The same things were measured in two ways. Each way mixes the same 8 hidden numbers, adds some noise and spreads widely along 6 directions of its own, which tell nothing about the thing.
In the rows, 128 means zero.
Some things both ways: the first way, then the second way.
[ 82 121 123 116 159 107 133 163 105 151 171  66 113  68 114 137 142  48
 149 184 106 124 149]
[ 64 147 179 136 108 113 126  96 153 160  86  90 165 140 142]

[131 130 129 127 134 139 124 134 116 152 151 109 151 118 115 112 132 112
 154 144 138 120 111]
[116 151  61 140 102 141 158 114 193 126 118  78 156 145 160]

[135 128 137 125 180 115 119 166 169 126 162 125 173  92 120 138 158  71
 141 142 144 139 133]
[124 112 137 119  94 116 125  87  81 136 136  87 212 118  69]

[146 132 135 129 156 149 130 134 150 148 122 149 172 148 112 105 134 143
 147 126 168 134  99]
[ 85 122 156 172 154 121  77 104  88 111  89 115  92 146 128]

[125 102 116 144 131 152 158 127 136 138  98 130 133 135 111 139 131 137
 132 119 132 147 109]
[194 116 135 114 122 123 145 120 104 110 125  74  98 136  93]

[102 158 151 125 151 111 113 114 116 160 159 139 168 131 124  97 122 114
 144 139 127 144 131]
[ 51 125 143  88  64 163 135  91 101 147 144  64 194  84 119]

[122 106 148 145 152 133 135 148 124 121 104 117  79 106  87 153 222  45
 126 158 154 106 154]
[119 120  98  96 124 168 168 199  80  96 169  75  90 157 135]

[114 136 104 126 159 111 133 137 108 144 163  80 148 110 116 117  98 143
 140 145 136 130 144]
[141 133 120 141 118  95 142  99 156 161 101  96 184 182 110]

[102 117 105 123 128 114 102 103 164 109  73 167  88  59 115 186 194 106
  86 132 134 117 148]
[ 68 188  54 101  84 166 115 167  32 124  95 102 126 137 130]

[106 142 153 132 105 163 106  82  84 119 105 120 101 132 154 114 127 142
 131 168 141  97 100]
[111 112 177  94 127 167 146 169  36  45 143  44 106  82 105]

[146 131 125 113 120 143 112  90 119 171  63 140 116 130  96 125 121 207
 140 122 120  84 117]
[ 78 136 155 150  88 110 151 108 200 195 102  88 133 128 151]

[143 129  97 124 169  92  83 130 164  98 127 141  86  74 116 170 194 107
  95 149 154  68 161]
[ 81 177 161 101 148 105 142 143  81 118 102 121 127 166 143]

[129 135 126 137 168 127 126 159 141 145 156 139 152 118 128 107 142  85
 136 121 151 127 119]
[107  95  94 178  79 140  84  86 102 136 106  78 174 114  92]

[112 115  97 159 103 118 139 123 112 118 120 106  79  86 140 166 142  94
 135 129 111 119 112]
[106  95 192 129 113 121 145  45  97 160  72 139 192 128  42]

[132 152  85 121 139 101 105 109  92 155 163 123 145 135 158 101  70 188
 147 131 148 112 108]
[151 139 154 100 114 151 148  89 141 101 122  52 145  82  97]

[123 106 116 128 105 139 132 138 129 150 114  95 102  68 103 160 157  77
 158 141 101 106 105]
[ 96 100 160 113 139 151 154 138  81 100  96 105  87 105 105]

[135 152 148 111 133 116  93  92 142 155 133 166 191 123 133  94 119 166
 123 116 133 119 136]
[137 157 170 108 162 122 209 125 110 116  99 145 115 194 101]

[114  94 161 154 109 140 157 130 131 136 142 100 150 115 135 128 147  80
 123 122  88 142 157]
[177 133 129 157 124 107 133  80 146 163  77 118 138 192  81]

[135  87 145 125  65 121 125  90 182 135 124 167 165  75 115 162 201  78
 122 108  94 138 144]
[154 123 104 117 149 170 123  98  65  78 114 123  59 124  94]

[154 144 112 149 157 117 114 131  98 151 167 127 138 161 162  79  84 163
 132 113 147  93 116]
[132 157 159 147 154 130 129  98 158 117  85  90  95 151 126]

[150 122 120  86 155 119  99 137 175 127 108 121 164  63 102 166 158 130
 151 156 149 120 131]
[ 89 172 183 113 155 122 112 118 117 118 119  80 134 103 115]

[133 129 128 165 164 110 133 127 136 125 120 151 131 143 129 133 140 133
 113 107 147 136 142]
[142 177  79  71 112 182 159 137  97 131 161  72 128 148 104]

[ 99 105 157 129  90 131 157 116 133 168 119 113 178  81 127 136 130  85
 149 114  79 176 139]
[132 117 152 173 130 121 142  44 126 189  41 176 162 194  34]

[157 118 121 170 142 134 138 161 103 124 179  91 121 152 178 101 101 111
 142 123 126  93 102]
[146 173  45  93  96 153 163 152 114  94  93  80 133 131 133]

[146 156 105 135 160  90  97 116 120 142 152 130 134 121 124 120 122 151
 134 129 144 100 139]
[139 131 145 144 165 139 157  65 172 128 174  89 135 160 110]

[119 119 154 129 141 138 111 147 147 117 102 134 111  77 117 155 201  49
 126 157 139 109 134]
[114 161 138 158 149 170 118 124 160 107 142  48 108 123 117]

Other things, the second way, with their names:
(211): [103 172  97 151 158 132 136 131 160 119 132  93 111 175 161]
(287): [ 53 138 122 163 124 121  93 131 120 128  96 123  43 165 208]
(345): [149 123  75 112 130 120 171  82  60  98 112 182 126 201 113]
(426): [208 114 140 112  85  92 169 101 140 133 138  75 135 132 107]
(375): [144 103 106 149 132 116 140  75  80 109 130 146 131 178 106]
(81): [ 92  58 148 116  59 117 153 151  72 155 148  75 146  88 106]
(380): [ 93 205 157  64  97 117 172 149 133 172  69  95 175 140 114]
(185): [111  98 146  77  76 103 155 148  35 126 113  98 185 119  93]
(288): [107  97 142 131  63 128 103  62 109 165 117  77 189  88  82]
(572): [128 150 119 128  96 183 129  80 178 142 100  41 157  86  85]
(464): [213 122  99 128 125 123 155  92  80  99 148  96 162 176  66]
(384): [117 123 146 127 134 167 138  82  97 115 103 106 122 113  74]
(552): [176  96 113 117  87 128 170  41  58  88 112 129 166 134  76]
(67): [172 156  94 118 120 150 172 134 135  89 121  84 100 165 135]
(98): [135 139 148 117 149 104 178 149  59  94 120 124 139 185 101]
(301): [ 88  90 174 132 101 135  81 117  73 139 117  68 135  96  92]
(390): [118 159 148 137 132 128 152  90 160 127 118 101 148 168 133]
(379): [105 119 167 138 110 135 154  83 146 153 104 107 156 138  96]
(455): [166 153 161 122 149  88 151  94 166 115 109  75 179 161 110]
(33): [110 121 118 170 100 110  98 120  99 130 146  68 140 162 144]
(186): [145 113 147 135  92 108 151  51 106 124 124 107 166 125  97]
(87): [123  92 114 145  77 142 110  86 104 126 198  48 162  98 113]
(150): [ 64 142 187  83 102  94 149 134 104 115  84  86 156 110 161]
(66): [140 142  53 189 117 152 108 119 134 150  94  82 152 163  76]
(147): [132 118 139 110  99  77 160 119 100 140  66 124 156 151 115]
(527): [ 90 184 105 146 144 155 144 182 141 129 115  87  65 185 164]
(253): [173 113 101  75  97 180 151 127  71  72 163  43 125  97  93]
(215): [ 40 202 148 115 122 129 139 125 147 131  77 109 109 141 190]
(357): [144 155  29 157 128 157 137 134  94 106  95 130  82 186 120]
(154): [ 42 209 178 115 145 128 173 121 202 157 108 101 115 139 177]
(302): [ 90 106 115 192 165 137 105  84 131 121 140 124  56 159 152]
(347): [138 113 117 101  51 101 148 112 118 178  94  97 208 135  87]
(512): [154 177  70  90  89 106 172 158 145  94 156  66 114 148 201]
(44): [136  90 131 183 119 102 104  53 140 139 141  74 164 119  96]
(310): [ 95 204  80  60 101 181 174 136 120 151  80 120 130 167 128]
(566): [106 162 144 106 132 125 164  73 148 152  90 137 141 147 115]
(313): [151 154 173  41 115 126 232 116 140 126 137  86 179 129  97]
(229): [ 49 203 205 164 145 134  85  93 132 150  36  89 113 127 118]
(285): [179 152  96 144 114 137 150 140 128 112 111  82 122 164 100]
(343): [162 128 134  81  98 115 174 130 128 111 150  44 198 127 109]
(342): [ 91 222 188 116 187 124 147  86 203 138 112 104 116 168 158]
(461): [100 138 168  97 144 134 119 152  18  68 132  81 108 115 115]
(537): [130 157 172 101 168 129 189 121 124  95 113 117  72 166 140]
(179): [149 182  99  84  91 142 148 182 118  87  84  41 116 112 146]
(453): [127 148 142 113  99 115 136  96 155 117  57  91 162 113 126]
(335): [143 143 100 152 156 176 141 150 118  95 138 109  63 182 116]
(240): [102 207 138 122 195 145 131 150 121  55 121  85  46 161 185]
(526): [132 112 169 126 127 121 100 103  86 140  71  95 147 150  72]
(120): [106 136 133  70 161 142 191 120 112 115 104 146 153 172 105]

Some of these things the first way, each followed by its name:
[135 125 141 132 148 143 134 123 131 125 106 107 157 133 119 146 114 157
 162 146 150 141 101] => (342)
[104 115  75 139 137 105 127 121 147 119 117 151 103  93 102 168 172 106
 124 135 162 138 117] => (375)
[121 158 134 135 166 136 118 132  94 156 126 114 151 137 183  91  43 180
 143 132 123 120  95] => (229)
[155 121 109 155 155 134 126 139 110 115 139 101  91 145 134 127 129 138
 132 139 151  82 121] => (185)
[104 148 145 126 176 133 108 118 129 135 130 149 137 136 115 102 146 134
 101 151 154 124 142] => (33)
[121 134 104 142 167 148 147 149 128 106 142  95 139 130 121 137 107 139
 145 151 175 143  95] => (455)
[150 153 119  75 141 117  60  82 198 149  60 202 157  70  71 158 180 180
 115 120 143  92 131] => (154)
[159 159  94 113 168 107  99 120  73 200 130 102 116 149 121  79  61 219
 154 128 135  60 125] => (81)
[129 121  76 112 108 113 113  93 121 138 124 104 107  95 121 141 114 180
 120 136 120  89 131] => (147)
[134 130 164 125 151 134 116 125  97 156 117 110 124 128 123 102 138 121
 132 151 130  96 151] => (527)
[137 130 138 141 172 133 125 162 122 125 160  98 140 130 150 116 118 108
 148 154 141 116 111] => (461)
[113 115 137 115 140 156 148 137 110 145 106  73 149 113 104 141 111 131
 177 165 136 150 103] => (211)
[110 130 141 137 132 143 123 103 165 123 110 200 148 129 109 120 188 108
 101 115 158 149 126] => (67)
[110  94 146 154 119 159 155 142 100 111  95  90  91 119 146 147 148  83
 137 161 129 131 118] => (285)
[157 108 145 141 124 161 118 104 137 107 119 140 120 172 129 116 149 167
 125 145 152  87 113] => (512)
[126 138 126 137 139 135 114 114  90 112 116  86  97 126 151 129 109 154
 136 161 146  95 111] => (98)
[135  99 117 117  80  95  99  88 175 122 123 136 115  40 109 191 199  88
 112 127  78  95 165] => (566)
[130 151 121 106 162 128  97 114 150 155 118 175 170 126 111 105 126 165
 139 129 162 126 107] => (215)
[141 126  95 162 122 131 126 125  90 114 135  68  66 115 151 146 101 149
 134 140 105  68 106] => (44)
[158 121 157 156  96 110 119  98 167 131 194 164 186 143 147 104 161 104
 117  95 103 119 145] => (345)
[139  87 134 144 106 149 132 103 165 115  94 152 101 118 115 154 186 123
  98 124 113  99 135] => (426)
[ 92  98 161 156 109 153 165 129 129 125 135 120 139 120 123 138 170  46
 137 144 113 167 116] => (253)
[138 105 109 139 123 143 136 130 126 121 145 118 127 127 135 125 141 110
 146 140 152 117  98] => (453)
[100  97 145 151 119 116 148 126 172 127 119 160 139  79 100 168 213  40
 109 115 111 164 161] => (310)
